The same things were measured in two ways. Each way mixes the same 11 hidden numbers, adds some noise and spreads widely along 7 directions of its own, which tell nothing about the thing.
Some things both ways: the first way, then the second way.
[  1   2   6 -20 -25  17  14   2  32 -41 -10  15   4  12  17  -4  -1 -15
  15  -4]
[  8  12   4  -8  35   8  10   6  17  37 -17   8  -8  18  -8   5   2 -14
 -13 -14]

[  1 -16  10  -4 -18  22  25 -20  30 -38  -5  -4   7   7   5  -7   7   3
  -1   6]
[13  0  7  4 21 -4  4  6 -1 -1  0  5  6 21 13 10  6  7 13 -9]

[  7  -2  -3   2  -5 -14   3  -5   6   3   1 -41  21  -7  -5 -10  -7 -10
  -1  -2]
[  7  20   2   7  10  -5 -17  -6   8  13  13  -1   1  10   4  -8  14 -26
   0  -8]

[  6   4 -14   6   6 -15  -9  15   6  17   0  -5   3  -1   0  -6   6   1
   1   0]
[ 18  -5  17  -2  19   3  28   3  11  -1 -19  20  -2  13  13   4  -1  14
  14  -2]

[-15 -16  11  22  20   6 -12 -12  16   4   7  18   0   0  15 -24  14  -9
   6  13]
[  1   8  -8   3 -20  13   6  10   8  -5  15  -6  16 -18 -16  -2   4   1
  -6   7]

[ 5 -3 12  5  3  1  1 -1 -6  7 -8 -4 -1 -1 -2 -7 -1  1  5  3]
[ 20   9   0  18  -8 -12  -9 -14  -6 -13  15   7   5   5   8  -1  26   7
   6  -6]

[  6   2  -1  -5  -2  -6  -3   8 -12  -1 -10   1  -2   0   2   9   1   2
  -2  -1]
[ -1  -2  -9   8 -15  -3   9  -2   8 -13  15  -6  16 -16  -4   4  14  -2
   3  -2]

[-21  -7  -5  -4 -21 -11  -4  -7   7 -22   7  -6   8 -10  17  -1  -1  -9
   6  12]
[-14   8  -7   3 -14   6  12  -3  17  -5   7  -1  10 -13 -17  -6   0 -27
  -4  10]

[-13   0  22  12  -3  16   7  -8   3 -25  -6   5   2   1   7  -6  10   1
  -2   2]
[ 10  10   4  -5   5  13   8   2   4   4 -34   7  -3  26  -1   3  -5   4
   2  -7]

[ 23  12  16   5   9   8  20   8  12   9 -11 -14  -6   2 -12 -15  -7   4
  -1 -21]
[  4  -2   1   9 -18   2  10  -1  -5  -7 -13   4  -1  -3 -14  -1  -5  -1
   0   8]

[  4  11  -2   0 -14  21  25  -6   6 -23   6  -5  -3  -7  -5   5   8  -1
 -20 -11]
[ -9   6  15   0 -19   3  12   2  -1  17  -7  -5 -16 -19  -7  -5 -18 -13
 -13  14]

[ 10  -3  -6   3  11   4 -12  11  27   8  12  10   5  10  -2 -24   7 -30
  12   1]
[-20  -6 -25  -1  -4  14   6   4  35  13 -11  -8  12  -6 -24  -9   3 -22
  -2  15]

[ 14  24   0   1  -6   2  32 -13   0  15  17  -9 -10 -19 -17 -17 -14  -4
 -10 -12]
[ 15 -11 -15  -7   3   5  15   3   2 -21   2  12  30  -1  10   1  18  13
  25 -21]

[  0  13  11   1   2   9   9 -12  -9  11   4 -12   6 -13   2   0  -6  -7
 -13  -9]
[ -2   0 -12 -14 -17   7   7  10  11  12 -25  -4  12   3 -11  -5 -19   7
  -4   0]

[-16 -40 -10  -8  17 -31 -31  -4  -8   0 -10  -6   8  -2  23   4   4 -10
  12  12]
[-16  -2  -5  12  -7   0   4  13 -14  -3  16 -14  13 -25   8   7   3   0
  -3 -12]

[ -1 -16  -8   8  -1   9  -4  -1   9   2   4   3  -6   2  -7 -15  16  -5
  -3   8]
[ -1  13  -6   3  -5   5   3  10   7   3  10  -9   8   0   0   3  -2   5
 -11  -5]

[  1  -2  -6  -3   1 -13  -6   1  -8   6  -1  -5   9  -9   2  -4  -1 -12
   8   3]
[  7  15  -3   4 -15  -1  -8   4  -7   4  -3  -6   1  -5  -3  -4   1   0
 -10 -13]

[  0  -3  11  -6  -8   3  -1  -9  -9  13  -1 -11   0  -4   3   3  -9   8
 -10   7]
[-14  -7 -10   6  -9   2  20   1  -7 -12 -36 -16 -25  17   9   4 -11   6
   2   3]

[ 12   3  14 -10 -14  18  13  10  19  -6  -6  -7   0  14  -5  -5  -3  -5
  -2 -13]
[  3  -6   6   4   4  -1  20  -7   4 -20  -3  10 -12  -3  21   4   8  19
   4  -5]

[ 6 13  8 14 -6 -3 -6  6  7  5 11 13 -9 13  2 -1  2 -1  4  6]
[-15  -2  -8  14 -18  -2   1  -9   9 -27  12 -12  -7 -11   1  -2   7 -20
   0   5]

[ 12 -16  -9   2  -1  12  -1  18  33 -16  -3 -13  -6   9 -11 -21  16 -13
  -1  -8]
[ -1 -10   6   6 -20   0  30  -5   4 -24 -15   9 -11 -13  -3  -3  -6   4
   6  17]

[ -4   5  -1  -4 -11  16   8 -12   6  -7   6  12   7  -8   7  -3   2  -6
   3   9]
[ -6   3 -33   5 -27  12 -16  12   4  -7  15 -24  13  -4 -28  -8   0 -19
  -6   2]

[  4 -25  -1  -1   3   1   5  -2  14 -23 -10 -29   5   2  -1  -1   7  -4
  -3 -10]
[-13   2  -4   7 -13  -1  -7   8 -10   2 -12  -8   3   2  -8  -5 -18 -16
  -1   3]

[ -8   4 -32 -11   5 -32 -15   3 -20  18   9 -14  16 -28   5  16  -6   2
  -6   5]
[-11  13  13   5   1   3  -1  11  10  29   8  -4  -7 -30 -16  -5  -9 -32
 -24   1]

[ -6 -11 -17  -9  -9  27  20 -13  -6 -38   2   4 -10 -23  -2  16  19   9
 -25  -4]
[  6   2  12   8   5   1  11   6  -5   5  14   2 -17 -25   9  -5   9 -10
  -2  -6]

[ 10  11  14   3   7   9   6   7  13  18   1  -1  -6   3   4  -7  -5  -1
  -3 -10]
[ 15 -17  -4   5 -12   0  12 -10 -12 -24  -4  11  -7   0  10  -5  13  13
  25   5]

[ -9  -8 -15  -5 -24  11   7 -15   1 -39  12   5  -1 -10  -5  10  11   6
 -12  22]
[  8   8  -4  -4  -2  -9  -6  -5   7   4 -11  -4   7  22  -9   6   4 -12
   5  -5]

[-14 -22   9  -6   6  13  -9 -18   3 -22   1 -31  -8 -17   7 -12  -6  -8
 -23  -8]
[  8 -29 -21 -14 -30  -5  14 -11 -10 -36 -36   1  -4   7  -6   0  -6   6
  24  -7]

[-11   4   9  -9  -1  -3  -4  -8 -26   0  -7  -8   0 -15   9  14  -9  10
 -13   0]
[  8  -7 -13  -5 -15   4  -4  -7 -19 -10 -34 -12 -21  23  -2   2   7  -7
  19  -9]

Other things, the second way, with their names:
<394>: [-11   6  -7   4  10  -6   6  -5  31  20  28   2  24 -23 -11   2  22 -22
  -8   4]
<609>: [  7  20  17  -5  -8  -6  -2  -3   3  23   3   2  -3 -19 -19   4  -2 -19
 -23  -4]
<437>: [ -3  11   7  -4 -21  -6  -2   3   2  10 -29  -9 -19  -1  -5  -3 -26  -2
 -23  -6]
<468>: [  3 -10   9 -10  -8   1   7   5  -6 -14  -1   6   1 -11  16   4  -8   8
  10 -13]
<737>: [  8   6  -7   2   2  15   6   9 -11  -4  -5  -1  -5   7   4   0   5  -1
   1 -19]
<82>: [ 10   7  -4  -6  23   0  -6  -1   5  22 -20   7  -2  23  12  -8  13  -9
  15 -13]
<697>: [ -4   7   9   8   4   0   9  11   7  20   8  -8  -2 -14   2   9  -8   6
 -23  -7]
<71>: [ -7   2 -25  -7  -7   7   2   7  25   7   0 -14  21   4 -26   3   3 -16
  -7  -2]
<400>: [ -6  14   4   7  29  22  10  12  -3  15  -9  10  -4  -1   6   2   5  -4
 -12 -18]
<641>: [  0  -9  -4  12   2   6  13   4  -4 -15   3   3   2  -9   6   5  13   5
   9  -7]
<692>: [  0 -13  -2   3  -8  -5   5  -3  -3   2 -14   2   3  -7  -6   0   4  -5
  11   3]
<488>: [ 18  -2 -18 -14  -9  -9 -12  -4   6   0  -8  -6  13  10  -4  -2  18  -9
  19 -18]
<460>: [-17  17  -2   7   4  -4   4  10  20  44  -4 -12   4  -9 -17  -6  -6 -24
 -20  11]
<513>: [-14  -4  -1   2 -14   2   4  -3   2  14 -27  -7 -10  -1 -14 -12  -7 -31
  11  19]
<485>: [-11  -1  -3   4  15   8  25  -3   4  -1 -17  -2 -15   1  29  -4  12   1
  12  -6]
<171>: [-21   2  -3  16  -4   4  -6   4   0   0 -11 -18 -10   4  -3   0   2 -27
   6  11]
<176>: [ -4 -11 -16 -11 -16  12   5   6   0  -8 -24   4   9  -6 -17  -4 -10   2
   3  -4]
<305>: [ -2 -14  -7   4   0  11  18  15 -12  -1 -29   7  -5  -2  -3  -5 -18   9
  -2  -8]
<441>: [-17 -10 -13   2 -14   7   3  10   6 -11   3 -14   2 -19 -14   2  -5 -16
  -4   1]
<423>: [  2  -4 -13  -4 -22   2  -4  -9 -13 -27   3 -13   5   2   4   2  24 -12
  33  -1]
<339>: [ 15  28   1  -2  -1  -4  -7  -5  16  22  24   5  16  -4  -6  -3  18  -7
 -11  -7]
<581>: [ -2  10 -11   3 -18  14  -7   8 -11   4  -5 -22 -21  -7 -10  -4   1 -12
 -13  -6]
<99>: [-10  -5  -6   4 -16   8  13   2   1  -5   8  -6  -1 -17  -6   3   0  -1
  -4   7]
<4>: [-13   2  10  16  -7 -11   8   3  11  10   4  -5   2 -16  -1   0  -5  -8
  -7  13]
<502>: [ -1  18   0   2 -26   1  -9   5  -3   4  17 -13   4 -28 -15  -6   3 -11
 -15   3]
<272>: [  1   3 -11 -11 -15  10  -3   6 -19 -14  -4  -4   9  -2  -6   8  -1   3
   4 -15]
<187>: [ -4   4  -4   5  31   8   6   7  -3   5   1  -3 -16  11  28  -3   9 -13
   5 -25]
<634>: [ -8  15 -24  -1 -22  24  -3  15   7   5   9 -14  25  -4 -32  -7  -6 -21
  -9   4]
<155>: [  8   1  -3   5 -14  -9   8  -9   0 -16  -6   1   2  -1  -1  -1   4  -1
   2  -4]
<97>: [-10  11  -4   2  -3   4   9  -8   6   7 -18  -5 -20  -3  -7  -5  10 -26
  -5   1]
<739>: [ -5   8 -22  -1  -6  13  -7   6   8  15 -24 -19  -5  26 -21  -2  -4 -21
  -6  -1]
<164>: [  9  11  -9   4  17  -3  10   3   4  11  -5  -3  -6  16   6  -3  10  -6
  -2 -13]
<200>: [ -2  -5 -18 -10  -6   5   3  -2   5 -15   5   4  13  -4   5  -3   8   1
  11 -11]
<103>: [  7   6  -1  14 -11  -4  -3  -9 -16 -13  11  -4  -8  -1   0   0  14  -8
   3  -1]
<695>: [ -3   1 -11   1  -4   1  12  -1   6  -3  17  -2  16 -12   1  -1  14 -10
   7  -6]
<252>: [ -2   3   0  -8  -9  -6   1   8  -9  12 -14  -5  16   3   5   6 -16   6
   0 -14]
<466>: [-14  21   2  15  13  11  15  15  28  30  18  -5  15 -13  -8   0  -2 -14
 -27   1]
<715>: [  6   4   3  12  10   0  -6  -1 -20  -1   1   6 -21   1  24 -10  10  -1
   5 -15]
<283>: [-18 -26 -19  14 -15  -9   6 -12   1 -27  11 -12  -7 -20   9  -1  18 -15
  19   4]
<173>: [  1  -4 -11 -16  -5  15   2   5  -1  -4 -30   1  -3  20  -8   0  -9  -7
  11  -7]
<653>: [-13  17   7   2   4   5  16  11  12  29 -18  -8  -1   1  -5  -3 -14 -11
 -13  11]
<93>: [ -2   1  -5  -1 -30  -5 -13 -10 -10 -17  13 -13   3 -17   1   1  22 -13
  17  -2]
<88>: [ 14  27   0  -7 -20  -1 -29   4 -26  19   3 -17  -8  16  -5  -5  -1 -12
   1  -3]
<433>: [ 12  -5 -12  -1  -4  10  17   8  -3 -20   6   6  16   8   0  -2  -5   8
  12  -5]
<592>: [  5   1   2   5 -11 -11  13  -5   7   5   7  -3   3 -20  -1   2  10   2
  -5  -2]
<548>: [ -8 -11 -13   0  -5  -4  17  -8  -7   5 -46  -8 -18  14   5  -3  -3  -5
   8  -4]
<700>: [ -3   3 -17  -3  -9  10  -5   6  -1   2  -1 -10   9   6   3  -8   1  -5
  10  -4]
<734>: [ 10  11  15  11  -4  -9  11  -3  10  15  -6   6  -2  -4 -10   0   5  -6
  -7   8]
<395>: [-10  -7   3  -4 -17  -5  24  -7  24  -1   1   7  17 -24  -4   0  -5   4
   0  17]
<474>: [ -3   4  -4  10   3   9  -3  12   2  11  16 -11   6 -13  -9   3  14 -17
  -1  -5]
<503>: [ 10  11   4 -12 -17  -1  -5  -4   4   9  -2  -1   2   1 -14   4   1 -10
  -4  -2]
<341>: [ 13   9   1  -3  -2  14  18   6   6  -5 -16  12   3   3  -2   0  -4  16
  -8 -12]
<471>: [-21 -10  -4  13   9  12  26   9  11  16 -16  -7  -9 -13 -13   0   4 -25
   1  13]
<703>: [ -2  14  19  -7  21   8  23   9  10  18  -2  15   9 -20  25  10  -7  22
 -23 -30]
<142>: [  3   4   4  11  -4  -2  16  -5  -6  -8   0  12   9 -21  17  -3  12  20
  -2  -9]
<208>: [ -3  -2  -6   5 -14   6   4   0 -13  -7  11 -11  -3 -12  -5   2  14 -11
  10   5]
<81>: [-17  -7   5   3  -9   0   8  -7  16   1   2   4   4 -19  -2  -4  -3 -16
   3  16]
<227>: [-26   9 -29   9 -13  13   2  -4  20  -9   3 -22   2  -3 -14  -2  16 -30
  -6   2]
<274>: [  5   5  15   3  -6  -1   2   6 -11  -1   9   1 -13 -21   0   2  -2 -10
  -7  -8]
<147>: [  4   5   7  -2   7   9  35   0  18  20 -36  23   9   3 -10   0  -5  12
  -6   5]
<86>: [ -1   8  -4  -3   0   3   4   4  -7   6 -22  -7  -4  13  17   4   3  12
   4 -14]
<422>: [  7  19  11   4   8   7  13  18 -10  22   7  -1   2 -12  11   4  -4  19
 -18 -13]
<430>: [ -4   2 -20  -8  -4  13 -14  11   0   7   6  -4  25   1  -4  -6   2  -9
   9 -12]
<492>: [-16  16  15   1  12  14  13  14   9  25  -4   1   3  -6   4  10 -18  -1
 -26  -8]

Some of these things the first way, each followed by its name:
[  4   9 -23  -2 -12   0  12   3  15  -9  19  29 -14  -3  -3  -1   9  -3
   3   3] : <274>
[ 7  5 -5 -6 -1 11  4  5 -3 -3 -6 -1  1 -5 -6  0  6 -3 -7 -8] : <581>
[-10   3  -3   6  -4 -10  -2 -15  -8  12  18   4  -7 -13   9   2  -6   1
  -4  10] : <187>
[-10  -8  -5   4   7  -1  -9   6  -4  -4   2  -1 -10   1   6  10  11  -2
 -15 -15] : <468>
[  1 -21  -1   6  21 -14 -20   7   1  11   3  -9  -3  -3  -2 -15   3 -15
   8   8] : <142>
[-21 -14   3   8  -2 -17 -15 -12   6   0  -1  11  14   3  34   5   6 -11
  14  16] : <88>
[  4   2 -14 -16   2  -2  -4  20  -3  -1   4  -6   0  -9  -5  11   0  -2
  -6 -10] : <176>
[-16   1  23   0  -9   2   7 -27 -18   0   6 -17  11 -17  18  11 -12   0
 -13   9] : <485>
[-12 -22 -18 -13   9   5 -11  -2   2 -10   6  -7   2 -22   3  -2   3  -4
  -6   6] : <305>
[ -5  10  14  -2   0 -18  -9  -1  -2  20   4  -9  14   3  22  10 -14  -8
   0   1] : <395>
[ -6 -29  -8   5  13  10 -13  10   1 -12   0   8 -15  -1   3   4  19  -5
  -3  -3] : <715>
[11  8  1  7 -6 -4  9  4  3  0  1  4  3  5  4  9  7  1  1  5] : <653>
[10 -3  3 10  5 -6  5 -4 13  1  5 10  3 11  1 -5  7 -3 12 10] : <171>
[ 7 13 10  1 -4  5  5 -6  2  8  1 -3 -1 -2  1 -6 -7 -1 -5 -3] : <71>
[ 24  -1 -10 -20 -12  12  14   8   5  -3   1 -20 -14   0 -20   3  -6  -6
 -16 -20] : <283>
[  5   8 -14 -12  -5   9  16  -6  -7 -11  14  14  -9 -14  -7  12   0   4
 -12   3] : <692>
[ -8  -5  -6  10  12   1 -10  10  -2   8   4  -3 -18  -5  -5  -9   9  -1
 -13 -14] : <173>
[ 12  30 -15 -23 -27  -7  23   8 -13 -17   2  -8   6 -16  -9  26 -11  12
 -12  -5] : <609>
[ 12   4   6  11  13  -6  -1  13   6  18 -10 -16 -12   8  -8 -23   1  -9
  -6 -27] : <503>
[ 13  15  -7   0  -1  11  38 -24   9  10  16  -4  -2 -19 -23 -26  -5   1
 -11  -4] : <474>
[ -1  21  -3   7 -10  -9   1   3  -8  20  15  33  -8  -2   8   2   1  -7
  13  10] : <339>
[ -6 -11   6  -7 -10   0   1  -8  13 -18  -1  -8   7  -3  11  -3  -4   1
   4  14] : <103>
[ 19  13   2  -7  -1  -8  15   8 -10  26 -13  -3   2  -2   0   9  -6   6
   1 -13] : <422>
[-19   9   1 -18 -19  -2   2  -3 -28 -19  -1   4   6 -13  13  28  -4  -2
  -5  -1] : <703>
[-13   7  15   1   4 -20  -1 -15  -2  31  -1 -17  12 -14  17 -24 -23 -11
  12  -5] : <737>
[ -7   4  20  20  10  10   8  -4   7   2  15  38 -38   7   6  -7   5  10
  -4  -4] : <272>
[-17   4   7  -2  -6  -4   3 -37  -7  -4  15   6   6 -20  21  -7 -13 -19
   2  11] : <488>
[ 19  -2 -21 -14   0  -6   7  21  10   4  -6 -35   5 -12 -28 -24  -2 -16
   1 -14] : <147>
[ 21  37  26   1  -7   5  16   3  -6  15  -9  -2   3  10   2   4 -16  -7
   1 -27] : <437>
[  0   4   2   0   5   5   5 -11   6   8  14   2  -3  -7   1  -5  -4   3
  -8  -1] : <441>
[ 15  10  -2   4   3 -16   5   0 -12  12   0  -8  -9   1  -5   5  -5  -2
  -7 -13] : <252>
[ -4 -15  -8   2  11   4 -11 -12 -12  -3   7   2 -12 -14   0   0   9   1
 -18  12] : <592>
